The groups are shells around one centre, one inside the other: the same stretched ball of 4 dimensions in 6 sizes.
Some rows, each with its group after it:
[-168 337 72 -52 -72 -266 225 215 -9 -323 -58 -28 -168 179 272 69 299 218 -160 -47 329 273 136 -224 -207]
nak
[-131 -173 231 -107 123 -179 68 -32 -45 -127 67 -66 -170 109 -146 -106 -93 -61 50 151 -56 -11 -51 -41 58]
rekat
[-88 213 62 41 19 -147 118 89 -56 -148 -126 114 -118 70 159 32 138 289 -145 -146 135 142 176 -106 -235]
Rinef
[-44 -2 151 64 122 -76 53 -41 -92 -38 -131 92 -143 -18 54 1 -29 202 -37 -77 37 30 127 33 -175]
mav
[42 444 -23 50 -71 -12 52 140 -3 23 -152 7 -42 -53 425 59 147 255 -78 -199 297 224 180 -90 -252]
fiv
[-110 -50 121 -105 65 -155 28 15 -18 -79 75 27 -79 131 -154 -142 -74 10 -26 38 -138 -7 -19 -118 46]
Rinef
[-124 -178 210 -103 123 -166 47 -39 -45 -102 69 -29 -145 111 -182 -125 -113 -44 34 122 -112 -33 -46 -48 63]
rekat
[108 148 -51 -16 16 105 -166 -15 13 293 -1 115 112 -77 -4 -181 -207 83 5 -182 -222 -45 38 -48 4]
gebib
[-21 752 -124 32 -212 -115 165 323 39 -151 -170 12 -37 55 627 137 406 382 -220 -282 505 404 259 -262 -362]
fiv
[-125 510 46 -35 -134 -235 249 277 11 -312 -103 -115 -176 130 499 140 387 234 -143 -66 534 378 167 -225 -271]
nak
[-194 10 217 -156 24 -280 181 104 -10 -295 84 -171 -217 197 29 -34 102 -56 5 190 176 143 -43 -151 20]
nak
[33 520 -54 117 -75 -23 87 159 -31 -18 -236 102 -51 -55 484 116 225 403 -160 -300 341 259 271 -95 -371]
nak
[175 -225 58 126 238 230 -279 -273 -101 472 -111 296 88 -230 -258 -214 -479 148 69 -224 -504 -281 74 201 -27]
fiv
[22 -328 127 -195 141 33 -220 -151 21 281 240 -25 65 21 -454 -368 -473 -288 179 139 -536 -251 -219 -12 349]
fiv
[-63 -92 112 -196 45 -98 -55 3 32 43 187 -82 -17 112 -211 -235 -194 -175 78 125 -222 -54 -137 -123 209]
rekat
[-130 -127 232 -126 96 -183 83 -2 -29 -139 79 -128 -178 112 -80 -91 -63 -93 66 179 17 28 -65 -54 67]
mav
[-19 -231 158 30 200 -21 -69 -155 -96 103 -45 173 -69 -25 -247 -143 -252 105 10 -53 -298 -151 43 70 -24]
Rinef
[-160 66 126 -157 -5 -235 113 113 12 -205 104 -81 -122 197 -30 -96 59 -23 -39 98 40 104 -31 -196 40]
gebib
[-24 -47 108 -190 29 -55 -72 6 45 94 178 -134 -8 66 -128 -223 -201 -205 118 132 -161 -33 -144 -99 208]
gebib
[64 -339 175 -56 211 89 -197 -219 -49 302 75 35 -1 -96 -325 -258 -455 -138 175 63 -417 -241 -106 124 178]
rekat
[4 -236 211 -4 193 2 -66 -156 -77 124 -21 21 -103 -65 -153 -125 -266 -14 108 48 -177 -118 -15 111 25]
gebib
[122 374 -96 142 -9 110 -78 38 -38 218 -213 223 63 -141 278 -5 -7 375 -117 -366 30 86 241 -19 -284]
Rinef
[-53 78 139 -81 27 -104 52 49 -7 -50 17 -111 -116 42 105 -53 -12 -12 42 63 114 93 -3 -63 -14]
mav
[25 586 -97 40 -139 -42 73 220 21 -19 -148 45 -5 -4 476 66 237 318 -153 -266 324 282 213 -179 -285]
gebib
[-87 -291 205 -87 176 -106 -33 -116 -59 10 80 46 -99 73 -322 -190 -244 -58 54 97 -295 -138 -65 0 111]
nak
[-141 303 61 -190 -117 -239 149 231 64 -231 109 -180 -102 205 193 -49 191 -28 -48 84 242 238 -22 -274 10]
mav
[-72 -214 177 -249 75 -104 -68 -35 41 51 255 -172 -42 118 -286 -275 -268 -312 158 242 -255 -93 -222 -95 312]
Rinef
[-110 490 24 5 -110 -206 221 246 -6 -271 -135 -31 -151 110 455 130 356 297 -171 -130 458 339 200 -205 -303]
rekat
[-72 499 0 62 -91 -157 192 215 -27 -211 -192 40 -131 58 467 143 331 371 -188 -203 427 317 248 -165 -356]
mav
[-186 -20 236 -172 34 -268 169 89 -5 -273 99 -210 -221 184 23 -46 72 -107 41 226 175 131 -70 -133 51]
fiv

New rows. What belongs after each?
[-85 -248 254 -77 167 -114 17 -97 -62 -33 45 -59 -162 40 -170 -118 -182 -80 99 151 -105 -67 -59 37 69]
gebib
[-187 577 17 -95 -192 -316 297 357 41 -417 -44 -132 -171 231 486 127 473 221 -194 -46 553 427 150 -334 -243]
Rinef
[-76 264 31 18 -14 -137 102 114 -33 -124 -100 99 -87 76 176 15 142 267 -145 -153 132 156 162 -138 -210]
gebib
[-13 67 87 107 110 -36 22 -38 -95 15 -172 187 -91 -42 63 -3 -28 295 -90 -183 -14 23 181 24 -228]
nak
[-84 -61 177 16 127 -121 68 -38 -82 -85 -76 63 -157 33 -22 -27 -37 142 -28 -14 0 16 82 4 -116]
mav
[-85 200 126 46 30 -150 154 82 -64 -177 -149 17 -181 36 254 84 161 246 -89 -78 272 180 166 -55 -250]
gebib
[127 -62 37 -3 114 146 -212 -128 -22 360 3 102 80 -132 -127 -212 -349 9 90 -108 -323 -148 -8 64 59]
rekat
[34 -456 224 25 295 66 -170 -288 -115 255 -9 153 -55 -104 -406 -222 -462 -21 128 17 -471 -291 -37 189 88]
nak
[-8 340 -4 -92 -92 -67 29 157 48 1 20 -90 -15 46 248 -56 74 51 -22 -55 166 177 36 -169 -49]
mav
[-44 515 -34 63 -98 -121 152 209 -17 -149 -184 67 -86 41 449 114 296 371 -190 -238 368 294 245 -170 -341]
rekat
[19 282 -52 -39 -48 -17 -38 98 23 90 -10 72 46 23 118 -102 -9 143 -73 -164 -27 86 79 -147 -70]
rekat
[26 449 -92 2 -100 -25 11 162 25 43 -80 79 36 12 290 -26 115 246 -127 -236 127 182 152 -174 -181]
mav
[-100 223 109 -118 -49 -180 127 151 21 -168 34 -157 -132 116 209 -15 130 8 -10 67 247 199 11 -162 -43]
rekat
[-99 283 113 -64 -50 -182 167 163 1 -203 -39 -143 -166 89 315 54 197 92 -36 28 357 246 74 -139 -139]
Rinef
[-171 160 113 -93 -15 -255 170 144 -13 -270 12 -31 -157 189 85 -13 168 113 -104 23 158 169 60 -195 -90]
Rinef
[51 386 -25 35 -56 8 13 114 1 69 -123 24 -16 -56 344 13 82 219 -61 -191 203 176 150 -81 -203]
gebib
[136 233 -90 43 7 137 -166 -7 -1 315 -74 175 124 -117 79 -139 -167 191 -36 -271 -178 -19 111 -34 -89]
Rinef
[15 -22 116 -107 57 -10 -68 -25 9 124 78 -90 -30 -9 -35 -159 -188 -104 108 65 -93 -19 -70 -26 101]
gebib
[93 293 -66 80 -1 77 -78 32 -22 194 -138 174 56 -95 184 -52 -44 278 -84 -284 -28 56 171 -42 -192]
rekat
[-184 632 4 -116 -222 -321 306 387 61 -426 -28 -174 -167 237 537 132 501 196 -186 -32 604 460 138 -357 -233]
fiv
[-156 73 162 -79 31 -232 155 91 -32 -241 2 -54 -183 149 63 -10 109 78 -55 63 147 134 43 -130 -77]
rekat
[-68 -219 162 -89 143 -88 -48 -90 -42 36 82 51 -65 69 -282 -195 -228 -44 41 61 -286 -119 -56 -25 104]
mav
[-138 69 98 -206 -28 -207 66 119 44 -145 166 -114 -73 201 -66 -151 9 -101 -7 120 -23 84 -85 -221 122]
nak
[116 6 50 172 162 134 -124 -148 -108 271 -215 258 -3 -190 22 -53 -213 300 -25 -267 -171 -91 186 141 -214]
Rinef
[70 -23 21 -103 53 68 -178 -53 25 273 106 31 88 -29 -161 -252 -296 -82 80 -35 -316 -109 -74 -47 150]
mav
[-58 -409 220 -124 210 -60 -107 -177 -48 108 143 25 -63 50 -445 -268 -377 -166 123 148 -433 -225 -138 35 219]
gebib
[-61 209 51 52 26 -114 88 71 -57 -98 -133 127 -99 41 155 23 106 289 -134 -165 107 124 178 -87 -231]
gebib
[118 -103 22 -98 89 137 -252 -114 22 388 121 46 127 -82 -235 -303 -412 -129 129 -36 -429 -184 -104 6 202]
fiv
[-2 608 -75 124 -111 -73 141 216 -26 -104 -256 119 -66 -14 546 155 325 469 -219 -331 417 320 313 -147 -430]
Rinef
[82 202 15 0 7 61 -74 21 1 184 -52 4 14 -87 172 -79 -95 89 28 -119 23 55 61 -21 -70]
Rinef
[-191 231 130 -160 -72 -294 213 211 26 -332 68 -175 -182 223 185 4 232 13 -61 116 299 247 6 -242 -43]
mav
[-125 -303 248 -205 132 -163 -3 -64 -8 -53 201 -138 -125 137 -313 -221 -229 -249 132 260 -219 -96 -180 -55 244]
gebib
[-87 -494 281 -142 240 -91 -82 -197 -60 62 159 -19 -109 65 -481 -264 -389 -218 155 220 -421 -236 -169 55 248]
Rinef
[1 96 109 110 102 -28 39 -30 -93 13 -188 124 -116 -69 152 33 -6 274 -57 -155 85 58 180 47 -243]
gebib
[-145 -150 247 -79 124 -200 108 -21 -60 -177 25 -63 -206 111 -89 -59 -39 -12 29 141 19 22 -16 -32 1]
nak
[-171 465 81 -35 -115 -287 292 276 -6 -393 -108 -108 -219 167 467 159 421 249 -163 -40 548 383 173 -230 -287]
Rinef
[-129 421 32 -161 -155 -232 176 274 69 -248 63 -188 -106 188 324 4 268 33 -74 39 356 305 24 -286 -62]
gebib
[109 -80 77 103 168 130 -152 -163 -87 292 -127 186 6 -168 -66 -116 -285 167 38 -175 -237 -130 100 134 -97]
rekat
[-68 -306 196 -222 125 -88 -93 -89 14 81 239 -112 -42 101 -374 -293 -330 -292 159 228 -350 -155 -213 -53 311]
gebib
[129 -91 15 27 137 157 -234 -157 -40 383 -19 196 104 -134 -199 -229 -376 72 51 -168 -418 -193 23 70 38]
mav
